There are 4 ways to turn a row about zero (a turn may also mirror it). The second row of each pair is the first, turned, with some noise. The first 28 pairs use one turn. New pairs use 2 turns, one after the other, and a turn may come again.
Known pairs, each followed by its turns in order:
[-1.30 -2.69 -0.54 -0.74  2.15 -1.31]
[ 0.83 -2.74 -1.64  0.02  1.72 -1.10]
(0)

[ 0.45  0.79  1.76 -1.22  1.64  0.88]
[-0.37 -0.22 -2.68  0.79  0.61  0.50]
(2)

[ 3.20  1.02  1.23  2.96 -1.17  1.34]
[ 0.97  3.66 -0.31  2.04 -1.92  1.33]
(0)

[ 0.47 -2.23 -3.46  2.71 -0.02  3.84]
[ 5.75  0.10  0.84 -0.46 -2.36 -0.53]
(0)

[-0.06 -2.52 -0.21  0.35  4.52 -0.41]
[ 2.43  2.76 -0.57  1.80  2.89  1.57]
(2)

[-0.95  1.15 -0.90 -0.49 -1.96 -2.08]
[-0.57 -1.37  1.47 -2.51 -0.83  0.97]
(2)

[-2.52 -3.89 -3.43 -1.88 -1.70  0.83]
[ 0.65  3.54 -3.58 -3.61  1.31  0.93]
(3)

[-1.56 -0.44 -0.17  1.12 -0.41  2.28]
[ 1.58  1.83 -0.36  1.56  0.16 -0.62]
(1)

[ 0.57 -3.83  4.62  0.51  1.65 -2.15]
[ 0.55 -0.95 -0.41  0.87  6.33 -1.09]
(2)

[-0.09  0.43  5.88 -0.27  1.11 -0.47]
[ 0.64 -3.46  3.34 -0.83 -3.16  1.19]
(3)

[-0.64  1.19 -2.73 -1.27 -0.48 -5.19]
[ 1.07  0.15  1.77 -5.18  0.07  2.79]
(2)

[ 1.48 -0.60  0.80  1.12  0.52  4.05]
[ 2.75  1.94 -2.83 -0.75 -1.10 -0.19]
(1)

[ 2.94  0.37 -2.28 -3.51 -1.71  0.78]
[ 1.07  2.16  2.46 -2.55  3.00  1.61]
(0)

[-2.38  0.89  2.19 -1.76 -2.63 -1.42]
[-2.77 -1.37  0.54  2.71 -1.32 -2.20]
(1)

[-0.36  2.91 -7.67  0.84  1.09 -1.94]
[ 2.05  0.04  6.70 -3.03  3.89 -0.73]
(1)

[-0.81 -2.66  0.29  0.26 -1.12 -1.54]
[ 1.25 -1.17  2.19 -0.16  1.72 -0.32]
(2)

[ 1.19  2.40 -1.02 -2.49  0.62  0.44]
[-1.34  2.19  0.35  1.98 -1.84 -0.61]
(3)

[ 3.81  1.33 -1.21 -3.15 -0.36 -3.35]
[-3.83 -0.09 -2.93  2.81 -2.96 -0.11]
(3)

[ 2.52  0.92  1.24 -1.49  0.71  3.57]
[ 0.61  2.41 -1.46 -2.54 -0.64  2.78]
(0)

[ 0.87 -1.51 -3.16 -2.70  1.26  0.32]
[-1.63  2.74 -2.29 -0.97 -0.69 -2.02]
(3)

[ 3.08 -0.09  0.91 -3.27 -1.70  0.48]
[-0.39  1.86  0.98 -1.04  2.65  3.46]
(0)

[-1.28  1.68 -3.71 -0.30 -0.83 -2.20]
[-0.46 -0.38  4.24 -0.41  2.15 -1.31]
(1)

[ 0.33  1.00  0.36 -1.18 -0.51  0.05]
[-0.40 -1.00 -0.08 -0.53 -0.58 -1.14]
(1)

[ 0.78  1.15  5.09 -0.68  1.85 -0.72]
[-3.50  0.79 -3.86  0.53 -0.05  2.08]
(0)

[ 1.79 -1.65  3.43 -1.34  1.21  0.36]
[-0.86 -1.53 -3.79 -0.08 -1.48  1.40]
(1)

[ 0.96 -2.14  0.88 -4.46 -1.90 -1.36]
[ 3.22 -3.83 -1.27 -1.91  0.83 -0.93]
(2)

[ 0.43 -4.46  4.09  0.48 -2.15 -0.10]
[-1.11 -3.44  0.53 -4.47  0.14  3.13]
(3)

[3.72 1.24 1.21 0.95 0.98 2.26]
[-3.18 -0.72  3.22  1.11  0.74 -1.12]
(3)

New pairs. What belongs after each?
[ 0.88 -0.84 -0.61 -1.81 -2.41  0.29]
[ 1.67 -0.94  0.36 -1.68  1.26 -1.51]
(2) (2)

[ 0.28  1.66  2.73 -1.74  0.93 -2.95]
[ 3.39  0.55 -1.07  1.54 -1.26  2.33]
(2) (2)

[ 2.21 -2.42  0.45  2.71  0.21 -1.89]
[ 2.96 -0.56 -0.24  1.27 -0.30 -3.42]
(1) (1)

[-3.22 -1.84  0.48  0.54 -5.44 -0.21]
[ 0.52 -2.23 -1.53  3.16 -2.80  4.42]
(0) (0)

[-2.36 -1.78 -1.70  1.95 -3.15  1.96]
[0.38 0.51 0.06 3.34 0.04 4.16]
(0) (0)

[ 0.93  0.66 -2.56  0.94  0.36 -0.47]
[-1.12 -1.50  1.01 -1.21 -1.29  1.03]
(0) (1)

[ 1.69  2.78 -1.59  4.07  1.48  1.35]
[-0.01 -0.38  1.02  0.94 -1.30  5.47]
(3) (1)

[-2.14  1.36 -3.09  4.27  0.66 -0.84]
[-1.31 -0.74  2.44 -4.35  2.47 -1.33]
(0) (2)

[-0.65  1.14  0.48 -1.88 -3.20  0.24]
[ 0.83  1.19  1.01 -1.59 -3.03  1.03]
(3) (0)

[-0.79 -4.39 -4.28  0.10 -1.16  0.49]
[-3.79 -4.09  2.23  0.87 -0.25  1.59]
(2) (3)

[ 3.15  6.23  0.86  1.28 -0.86  5.41]
[-4.87  3.26  5.24 -3.59 -2.14  1.63]
(0) (0)

[ 1.96 -0.87 -0.17 -2.76  0.09 -3.06]
[ 0.33  2.58 -1.59  1.68  1.47  2.74]
(0) (2)

[-1.14 -0.79  2.67 -0.57  0.98 -0.20]
[-1.84 -0.05 -0.08 -1.45 -0.86  2.15]
(3) (3)

[-3.09 -1.54 -3.09  3.18 -0.04  2.49]
[-3.72  3.55 -3.01 -1.25  0.32 -0.34]
(1) (2)

[-0.25  1.72 -1.47  0.00  4.39 -1.97]
[ 0.22  2.34  0.33 -4.25 -1.97 -0.19]
(2) (0)

[-0.32 -0.10  0.46 -1.70  2.34  0.86]
[-0.81 -2.01 -0.05 -2.26  0.22 -0.08]
(3) (2)

[-1.05 -1.90  0.65 -1.03  0.85 -1.31]
[ 1.89 -1.21  0.20 -1.48 -0.99 -0.93]
(3) (2)

[-0.84  2.19 -3.91 -0.70 -3.27  4.29]
[-0.66 -0.18  5.27  3.61 -0.92  2.90]
(2) (0)

[ 0.56 -1.84  2.36  1.69 -1.35  3.32]
[ 0.40  0.57  2.68 -2.52 -3.34 -0.50]
(3) (3)

[3.55 2.87 0.42 0.96 2.22 1.05]
[-2.60 -0.78  2.39  0.26  3.76  0.86]
(3) (2)

[-1.46 -0.60  0.24 -0.30  2.20 -1.02]
[ 1.95 -0.14 -1.41  0.39 -1.34  0.58]
(1) (0)

[ 1.13  2.55  0.19 -1.99 -0.65 -1.23]
[-2.07 -0.17  2.44  0.91 -1.25 -0.97]
(3) (2)

[ 3.52 -1.54  1.05 -1.48  1.12  1.94]
[-3.00 -3.44  0.64 -0.40 -0.44  0.26]
(3) (0)

[ 2.03  0.93 -0.92 -0.63 -2.45  1.33]
[-0.35 -0.36 -2.80  0.36 -0.66  2.31]
(2) (3)

[ 1.33 -0.23 -0.71 -1.01  2.50 -0.07]
[ 0.79 -1.82  0.96 -1.54  1.64  0.28]
(0) (1)

[-3.39 -0.65  0.22 -2.09  4.10  0.39]
[-0.08 -1.55 -1.13 -4.98 -0.27 -1.99]
(3) (2)

[-2.56 -0.24 -1.21  1.52  2.59 -1.07]
[-2.80 -1.67 -2.23  1.19 -0.56 -1.06]
(3) (3)

[ 1.50  2.35 -0.19 -2.16 -1.48  0.93]
[-0.53  1.65 -3.06 -0.35  0.26  1.78]
(2) (3)

[ 0.34 -2.65 -0.82 -0.93 -2.80 -6.76]
[ 2.56 -1.34 -0.11  7.27  0.72  0.34]
(1) (1)

[-1.03 -2.88 -0.61 -1.27 -1.58  0.56]
[-1.91 -0.79  1.41 -2.88  0.13 -0.52]
(0) (3)

[-0.89 -1.02 -2.27 -0.07  0.78  0.79]
[-0.12  0.41 -0.94  2.19 -1.31 -1.14]
(3) (3)

[ 2.29 -3.54  3.12  0.79  1.00  0.00]
[ 2.97  1.59  1.14 -0.17  2.44 -3.17]
(1) (1)

[-0.61 -0.22  0.81 -4.56  4.85  0.45]
[ 5.89 -1.22 -1.69  0.79  2.24  0.36]
(1) (0)

[ 0.62  2.02  1.71 -1.87 -2.65  0.35]
[-2.13  0.41 -0.26  1.17  3.36 -0.68]
(2) (1)

[-2.43  3.36 -1.44 -2.76 -2.36  2.67]
[-0.21  0.41  4.27  4.12  1.28  0.74]
(3) (3)

[-1.00 -3.45 -1.39 -0.90 -0.35 -5.09]
[1.02 3.22 0.80 1.57 5.04 0.86]
(0) (2)

[ 4.70  2.58  0.99  0.56  3.48 -2.13]
[-1.64  1.02  1.26 -4.79  1.34 -3.98]
(2) (0)

[ 2.11  4.83  0.69 -0.06 -0.22 -0.52]
[ 0.11  3.78  0.73  2.01 -2.68  1.87]
(3) (1)

[ 0.09  0.90  1.18 -3.68  0.57  2.51]
[ 0.93  0.18  1.74  1.85 -0.90  3.80]
(3) (3)

[ 0.19 -3.49 -0.73  2.22  5.21 -1.64]
[-4.67 -2.66  0.58 -0.98  3.54  2.10]
(3) (1)

